Each cloud of rows lies close to a flat space through zero, with a little noise off it, and is much wider in some directions of that space than in others. After each cloud: how many dimensions does that space have?

-1 -9 5 9 27 4 4 -2 -13 1 -14 0 10 22 6 6
-7 -4 -11 7 3 7 5 10 6 -16 10 -5 -1 -6 12 4
-10 -17 -12 15 34 21 13 6 -8 -27 1 -11 13 -3 30 24
6 14 12 -15 -31 -23 -10 -5 3 26 -11 7 -12 5 -22 -24
6 -6 10 -2 9 -1 -3 -7 -15 7 -14 4 6 15 -8 1
3 -9 8 0 16 -2 0 -9 -16 -3 -5 2 11 17 -4 3
6 6 10 -3 -12 -11 -4 -2 -3 16 -6 8 0 -2 -14 -16
22 -2 42 -24 -17 -35 -14 -25 -11 51 -30 19 -3 39 -59 -31
-5 -17 -2 12 27 13 7 7 -14 -16 4 -4 16 3 11 23
17 14 19 -22 -35 -25 -16 -16 6 33 -15 14 -13 16 -47 -38
-12 -1 -11 11 10 18 13 9 9 -24 20 -7 1 -17 36 17
-5 -7 -1 8 24 5 1 2 -11 -12 -6 -4 8 12 11 12
7 7 10 -12 -22 -18 -9 -4 3 16 -3 2 -7 2 -17 -12
1 -5 11 1 20 -7 6 -13 -15 5 -16 6 10 25 -10 4
-2 6 -5 -6 -21 -2 4 1 10 14 4 -1 -4 -13 -9 -8
13 -1 18 -9 3 -16 -11 -8 -16 19 -23 10 4 24 -26 -12
-4 -8 6 7 20 5 1 0 -16 -7 -13 8 8 13 0 14
-17 -2 -33 6 -16 23 8 16 28 -26 34 -11 -11 -51 37 13
 : 2

-88 -15 68 35 13 58 -5 -70 18 27 52 17 -6 6 -30 34
-30 24 -9 -44 -30 -7 -2 29 2 -9 11 2 -11 4 1 -13
-13 9 -23 -1 43 8 -25 -52 31 52 1 -1 19 7 5 -29
-14 12 71 54 -43 12 -15 -7 3 19 38 -33 -47 -1 -24 24
-71 -27 31 -40 13 28 54 -12 -18 -30 -11 30 -25 -6 -57 30
31 -33 -14 -4 -26 1 36 34 -11 -8 29 11 -24 -28 52 33
-27 40 -26 -21 21 37 -29 -4 41 33 -6 0 3 30 14 -26
-70 -39 2 -20 30 -67 12 -37 0 27 37 19 -13 -46 29 6
-26 -48 -2 -45 -53 -59 50 43 -30 -28 53 24 -29 -60 52 38
41 21 -38 -18 -25 0 0 67 -7 -38 -21 1 6 16 32 -5
54 19 -52 -11 19 -65 4 61 8 16 -33 -30 -44 -17 43 -22
23 60 -16 1 -30 -21 -47 59 6 -19 -19 -24 9 29 18 -34
52 25 -37 -16 28 40 10 44 -3 -40 -78 -1 9 41 -19 -11
17 8 -5 -26 -19 -31 9 12 -4 19 -11 -20 -29 -18 -29 -18
48 -25 -38 -2 40 21 13 -49 9 34 -16 4 27 -8 -5 -12
13 -33 -13 30 91 68 35 -21 0 -36 -55 37 30 28 5 36
-10 38 8 16 -20 -18 -40 27 8 -5 6 -16 5 17 13 -18
53 43 -23 44 -3 -28 -33 77 15 -6 -13 -31 -27 19 72 -9
 : 8

-2 11 -21 -27 3 3 13 20 7 34 13 -4 -16 10 -28 -58
-21 1 40 39 -52 -32 68 7 -36 -52 7 -22 -29 -76 18 60
-6 16 -11 -21 -9 -2 34 31 -5 30 17 -21 -34 -5 -32 -48
2 -20 26 46 -9 -10 -24 -34 -11 -55 -24 20 32 -17 41 81
-16 -3 19 46 -25 -18 20 -8 -16 -42 -9 2 -4 -41 22 44
5 9 -22 -36 4 7 25 28 8 48 23 -10 -35 7 -41 -73
2 2 -13 -17 19 16 -6 10 15 27 7 0 4 18 -17 -33
3 4 0 -10 7 9 3 1 7 8 4 -8 -4 -2 -8 -17
-1 -15 19 25 -5 -7 -13 -22 -7 -44 -9 8 22 -16 27 52
5 11 -13 -24 10 3 9 20 10 34 9 -2 -13 23 -17 -33
6 -25 9 28 14 5 -47 -31 0 -33 -29 20 41 10 38 60
3 -12 5 5 10 -3 -23 -5 6 -10 -7 6 12 14 10 23
2 3 -11 -14 5 4 -15 8 8 19 -13 11 12 18 5 -17
-1 -5 2 -9 6 0 -5 4 2 4 -2 -5 0 1 -3 -6
-12 -7 45 51 -36 -24 34 -23 -25 -67 -7 -7 -9 -55 32 80
-1 4 1 4 -7 0 10 4 -6 -5 -6 -5 3 -7 3 6
-9 3 0 2 -7 -7 30 5 -2 -1 7 -10 -14 -13 -5 -1
2 3 -15 -22 3 0 20 23 6 25 8 -9 -22 7 -30 -45
 : 2

48 -38 -11 22 -19 -24 -7 27 17 21 21 -16 -44 -17 11 15
-31 34 39 -23 -6 25 6 -31 -10 -16 -11 7 26 14 57 -8
-12 13 29 -16 -5 11 -4 -20 -1 -7 1 2 14 8 35 8
-2 -5 -5 3 -17 -4 7 14 2 13 -4 -22 -22 6 25 9
52 -32 -52 53 20 -25 -3 50 -2 12 0 26 -20 -34 -85 -21
-56 21 25 -44 -28 14 11 -25 1 4 -6 -50 -4 39 75 28
37 -10 25 21 4 -7 -19 2 0 0 10 42 17 -24 3 10
-31 10 24 -42 -14 10 -3 -33 10 -5 13 -32 2 24 41 22
5 -19 -32 14 -1 -18 2 26 2 17 -1 -15 -19 0 -38 9
52 -33 -30 49 9 -25 -6 45 1 17 3 23 -21 -32 -48 -7
-33 34 8 -23 36 26 -4 -42 -12 -35 -7 29 52 6 -41 -27
10 6 8 4 7 9 0 -9 1 -13 3 16 7 -9 6 -18
14 -9 -4 19 -9 -10 3 23 -3 13 -5 3 -10 -6 7 5
17 -9 -14 18 3 -8 4 18 -1 5 -2 5 -10 -9 -16 -8
-9 15 17 -28 15 22 -8 -45 8 -30 15 6 19 3 2 -16
-40 19 8 -24 -14 11 14 -11 -5 3 -10 -32 -4 27 43 6
-21 -4 -19 -13 -11 -5 8 6 5 14 -1 -38 -21 17 1 13
21 -35 -36 14 -4 -27 -4 30 11 20 11 -22 -32 -6 -42 15
 : 5

14 -3 -3 16 9 18 1 16 -20 27 -3 -20 6 -18 -8 17
26 -6 23 -12 -1 18 10 6 22 -42 1 8 3 -5 16 -4
-17 10 -4 29 3 -4 -25 -27 -42 -20 17 58 -5 -19 -13 -35
22 16 -28 49 -15 36 -5 27 -59 41 -28 -6 14 -17 -21 23
-9 -9 10 0 6 5 4 -17 -1 -30 14 30 -10 -14 3 -24
-32 22 -77 43 -7 17 -13 11 -69 78 -16 13 16 26 -24 -1
14 5 -3 8 -22 1 6 20 -1 26 -26 -30 -9 10 -7 35
40 -14 41 16 -3 6 25 11 -3 -6 -21 -16 -26 -52 -17 48
6 4 0 40 -22 -1 -3 25 -37 23 -17 -4 -18 -10 -23 24
-31 3 -14 9 3 -6 -14 -14 -19 -5 17 25 6 -1 -1 -37
13 -5 -4 20 1 25 11 23 -21 16 -8 -14 7 -17 -7 11
-9 4 -7 20 -17 3 -6 -8 -22 13 -11 -13 1 -19 -7 -4
22 -7 38 -7 9 5 -21 -4 12 -34 28 5 -12 -9 11 -12
8 -7 32 -18 11 -1 0 5 27 -75 23 28 21 -4 23 -41
-29 8 -27 13 -3 -5 -9 -14 -24 17 3 17 2 6 -8 -18
57 -14 34 -45 35 19 -1 16 52 9 23 -39 -16 24 20 43
4 21 -18 10 -11 -32 -9 -14 -16 25 -20 40 -31 29 -28 39
23 -16 37 -8 -5 28 28 0 24 -61 -11 -22 27 -55 22 -19
 : 9

12 -7 9 14 3 -42 -17 -37 22 -16 -7 -34 -15 53 17 -29
4 42 29 -6 8 -4 3 3 -7 37 -14 4 5 -56 12 -59
-7 26 -16 8 11 25 2 10 -29 -15 -1 -24 -12 -10 -50 14
0 10 -23 20 -5 -5 -2 17 53 -21 7 -17 9 29 17 -6
-47 -15 34 3 -18 -22 17 6 0 -26 -31 -13 -42 -37 20 -52
-6 33 -23 -21 -50 -40 -6 33 39 52 8 11 -9 -12 4 -25
17 -34 -23 24 4 15 2 -11 33 -7 -28 -5 -3 -3 -9 45
31 14 -25 -9 -5 -1 6 37 -12 -2 -16 16 -5 0 33 -2
-23 5 -4 9 8 -27 -25 -21 9 -14 -22 -29 -15 -19 -2 28
-9 2 34 6 2 -2 -26 -29 -50 -13 -29 23 9 -28 -22 5
-21 2 -5 2 -20 -1 -14 11 -8 -20 0 -12 -11 16 -9 -59
19 26 39 -25 -25 25 -9 9 -10 -27 -17 -33 -1 37 -28 18
13 -23 25 8 5 -2 -13 -47 16 23 -3 -3 -6 9 -20 -25
-12 3 3 21 13 -6 3 -4 -3 -8 10 32 12 -15 1 0
-9 -4 -34 16 -18 5 20 14 3 12 -6 -17 27 -7 1 -8
-9 -40 -7 -13 8 37 8 1 -4 8 -13 -26 6 -17 41 -51
-11 2 -5 -12 19 26 -43 -18 -31 -10 2 -23 -9 9 -28 -19
24 40 0 -10 -11 -46 29 18 25 30 10 -21 -25 10 17 -15
 : 13

-13 37 -17 3 -27 15 19 -2 7 -31 3 -19 0 6 3 22
-8 3 -20 13 -2 7 8 14 11 -15 13 -12 -5 6 8 -6
5 -21 -3 3 16 -3 -3 14 6 4 8 1 -6 -3 5 -17
6 -14 12 -7 11 -12 -9 -5 -7 13 -3 10 -2 -1 -1 -6
19 -38 30 -9 28 -17 -23 -7 -16 37 -8 23 0 -4 -2 -16
-7 18 -10 -4 -14 2 11 1 0 -15 -1 -13 2 3 2 10
9 -8 21 -8 7 -11 -13 -11 -12 20 -9 15 1 -7 -2 0
-12 24 -9 -1 -16 9 11 -4 7 -17 5 -10 5 3 5 8
0 -25 -7 11 22 -4 -3 20 14 0 13 -3 -4 1 5 -26
-5 14 -20 14 -10 8 16 15 13 -21 9 -16 -7 2 -1 -2
-6 36 -7 -10 -28 4 6 -12 -1 -18 -3 -3 8 5 -2 25
-10 26 -14 3 -22 11 14 -5 5 -23 -3 -14 2 6 -4 12
-20 50 -36 6 -37 21 34 8 16 -56 10 -30 4 7 0 23
22 -51 13 8 34 -13 -17 11 -1 29 0 18 -5 -12 4 -32
-6 41 20 -24 -37 1 -3 -42 -19 3 -25 5 18 5 -9 39
-5 -18 -19 11 15 4 7 30 19 -12 11 -12 -11 2 9 -24
-7 5 -10 4 0 6 4 8 5 -14 2 -10 0 -1 1 -1
-9 36 -2 -8 -29 6 10 -22 -5 -15 -8 -12 10 5 -5 31
 : 2

-14 -6 14 -7 22 3 -26 1 22 -1 7 26 0 -7 -4 -20
-6 -24 31 -10 6 18 -10 -15 16 -8 -35 13 22 17 10 4
-23 -3 19 -11 47 0 -28 11 22 -4 -20 1 -5 7 27 -15
-26 6 38 15 12 21 -30 13 -26 -17 -20 -2 18 29 -21 16
-23 -3 20 -11 11 23 -13 24 5 -9 -33 17 5 28 6 8
-27 -6 24 -15 52 10 -5 11 29 -6 13 0 -8 -27 -19 10
2 11 16 16 0 -11 -4 24 -32 -19 4 -5 14 14 2 13
6 -13 18 -2 24 7 39 8 37 6 -13 8 -12 -40 -3 39
-11 1 -25 -17 -17 19 15 -9 17 4 12 3 -6 13 -13 2
-3 23 -20 1 -20 -6 -15 52 14 -15 32 -6 -17 21 41 -12
14 9 4 30 -24 7 16 1 -14 9 -2 -2 -7 -17 -27 28
-2 -7 6 11 -18 28 0 -6 28 13 -13 8 -17 -12 -15 7
-5 -7 -10 -13 -14 4 -17 -14 -23 -2 -1 -17 10 18 -5 -21
12 -6 2 12 5 -10 0 -33 -35 14 -16 -13 7 -16 -22 -4
-26 11 -8 11 16 -4 -31 -11 12 -17 -2 -19 3 60 46 -31
10 15 -20 0 5 -12 13 -21 10 22 13 -2 -8 -16 0 14
-3 12 -27 2 -26 19 26 21 1 10 14 -20 -31 -11 -22 16
8 -4 13 -19 -23 28 -16 12 18 20 7 -5 -12 -42 -25 24
 : 11

-46 7 28 17 33 42 18 17 19 -20 15 16 3 -15 -6 -5
10 7 15 -19 6 -19 -28 4 -3 -27 0 9 6 -2 -28 2
40 4 -50 -18 6 -40 -6 9 -11 -17 9 -50 18 -15 -40 53
-50 18 28 22 10 25 5 5 20 5 -16 16 20 5 -5 -29
0 -4 1 -11 9 -6 -6 1 7 3 -4 13 -4 -1 4 -10
-11 16 20 32 -11 7 19 23 -5 -14 5 -35 11 4 -27 13
-16 -23 33 15 -1 43 27 1 -16 -19 25 6 -30 -8 25 4
1 27 5 -11 32 -9 -5 33 41 0 14 23 -7 -1 -21 -4
-54 -3 18 16 20 34 24 9 24 8 -10 7 12 -9 6 -24
-28 7 21 7 -3 -8 -9 5 0 -13 -24 -21 35 -2 -33 -14
-2 2 38 -8 7 2 -12 8 11 0 1 37 -21 7 8 -28
-24 7 -1 7 32 23 26 19 37 16 8 18 -3 -11 10 -8
26 7 13 -14 19 -17 3 39 36 18 17 29 -42 3 7 -14
36 47 -25 5 4 -16 -19 9 12 -11 20 3 7 17 -30 34
-38 -26 31 17 7 57 34 -3 -3 -4 17 18 -26 -11 42 -12
-22 -9 18 -2 14 10 1 10 -13 -42 6 -30 16 -22 -34 21
30 -16 6 -36 28 -12 8 26 33 18 25 41 -56 -8 32 -10
5 -8 -22 3 -4 7 12 -9 -7 5 5 -7 -4 -5 13 14
 : 7

1 -11 -18 25 24 4 14 21 11 -6 24 7 -8 -36 -1 14
-5 7 -11 5 -20 -32 -19 10 -11 -5 23 23 -4 -19 12 13
-31 -57 -14 1 0 21 -13 -25 -31 43 -1 4 22 21 -16 39
-13 -27 3 9 2 5 18 -9 12 2 0 15 -10 2 -3 -3
-2 -22 2 18 -8 -9 -2 -14 6 4 16 15 -9 -13 -2 8
-10 28 14 -37 -33 -7 -47 -30 -24 17 1 -12 -2 48 -13 -10
-9 -22 17 17 5 12 -26 -36 15 13 -1 1 -4 22 1 -8
20 25 -11 45 1 12 -45 -7 47 -18 31 17 -22 -49 4 1
-12 -30 32 19 20 -13 12 -6 -3 6 3 4 -44 26 22 -4
-12 4 6 -26 -15 -2 23 3 -3 0 2 10 -23 11 -18 -15
25 -2 17 11 -9 -5 -15 -10 -9 7 -8 2 -14 -13 11 11
9 31 5 12 3 -46 41 30 0 -40 16 -7 -47 6 25 -4
-5 -16 -2 1 16 16 24 21 4 -1 -21 11 5 -10 10 1
12 -1 27 57 21 -23 -33 3 45 -20 37 33 -50 -42 41 -21
2 -19 9 -28 12 9 34 16 -23 15 -31 -9 19 6 -4 -2
24 5 14 27 -2 -18 41 0 35 -27 29 11 -57 -35 -11 -18
-5 56 -26 9 -22 -30 -20 14 -4 -36 9 -1 -10 15 31 19
-16 37 -22 -23 -14 -26 59 40 -11 -39 -15 1 -16 21 15 1
 : 10

10 -25 -16 32 -9 -9 -16 -17 22 -17 13 0 26 44 -20 -35
25 -2 -23 16 10 19 12 6 -27 -5 -10 19 31 -9 -16 -38
-1 64 52 -25 12 17 -11 17 -9 0 12 -9 -4 -46 -10 -2
24 1 -35 -2 8 -15 3 25 8 19 31 -1 29 7 -19 -27
15 -36 -15 9 -12 -7 -13 -38 20 21 -9 19 10 -32 -17 -43
1 -5 4 19 -17 5 1 22 31 -25 28 16 24 -16 -12 -11
-11 83 40 -19 -43 -13 -11 -12 5 -11 35 35 16 -39 -8 -51
-14 -13 -34 22 -22 -10 37 -1 -16 8 -25 11 -17 11 5 -15
-17 33 8 -7 2 4 -15 -4 18 -21 15 -29 -19 -19 -1 15
-9 37 14 1 -20 -28 30 -17 -12 15 -6 19 -13 35 25 1
15 -18 -22 -12 36 -10 4 33 -6 -3 24 -42 3 22 -18 32
8 3 5 4 -7 12 -21 -22 -9 -27 -9 18 26 -19 33 -2
-6 21 24 -26 3 -3 -4 -20 11 -16 34 -22 5 -34 14 2
19 -45 -4 6 39 -12 -6 4 -3 37 15 -51 -3 33 3 3
16 2 -11 0 29 49 -8 -5 43 -14 -11 5 -5 -38 -8 38
-25 -2 -5 -33 -1 14 -22 7 27 -6 39 -42 -9 -15 -27 -23
0 39 19 11 36 1 6 45 3 2 -30 -25 7 38 -6 23
3 -4 -2 -25 -8 -1 12 2 -2 18 3 26 29 -13 -7 -41
 : 14

-14 12 19 -5 4 -2 14 15 22 15 34 -17 -23 -3 18 -14
28 -59 -27 38 -55 -48 24 -38 -15 -35 -60 0 45 -25 31 -6
-1 -18 -3 11 -25 -12 18 -10 9 -9 -8 -8 13 -5 27 -9
-21 -18 8 21 -36 -18 29 2 5 -9 24 -24 -6 -15 30 -15
11 -46 -12 25 -48 -45 22 -21 -11 -25 -47 -13 24 -24 29 -10
9 30 2 -11 53 43 -33 1 -12 14 -13 37 -3 24 -47 15
10 -26 -13 19 -27 -23 21 -4 -2 -13 -9 -4 11 -11 30 -10
-6 3 0 1 -2 -9 9 12 5 -4 18 -9 2 2 5 7
-26 28 21 -14 -8 -2 26 12 25 13 65 -39 -25 -6 32 -17
10 -10 -5 7 0 1 -2 -5 -11 -11 -20 3 6 7 -3 4
19 -40 -22 33 -29 -34 6 -18 -25 -30 -50 2 32 -22 19 -13
7 -11 -4 16 -23 -6 21 -7 4 -10 -15 -8 14 2 10 -8
0 12 4 -9 18 14 -7 12 7 7 26 -1 -15 9 -6 7
-17 -10 12 -7 -13 -17 16 -1 12 -3 15 -13 -9 -9 19 -3
-21 24 20 -12 10 8 9 9 16 18 40 -15 -10 11 -5 -2
16 29 0 -20 43 38 -44 7 -11 12 -1 38 -8 16 -50 15
-7 -1 -1 -3 -7 -11 18 0 3 -3 0 -12 -5 0 13 -5
-2 -42 2 26 -47 -47 28 -10 4 -14 -17 -24 14 -26 40 -14
 : 2
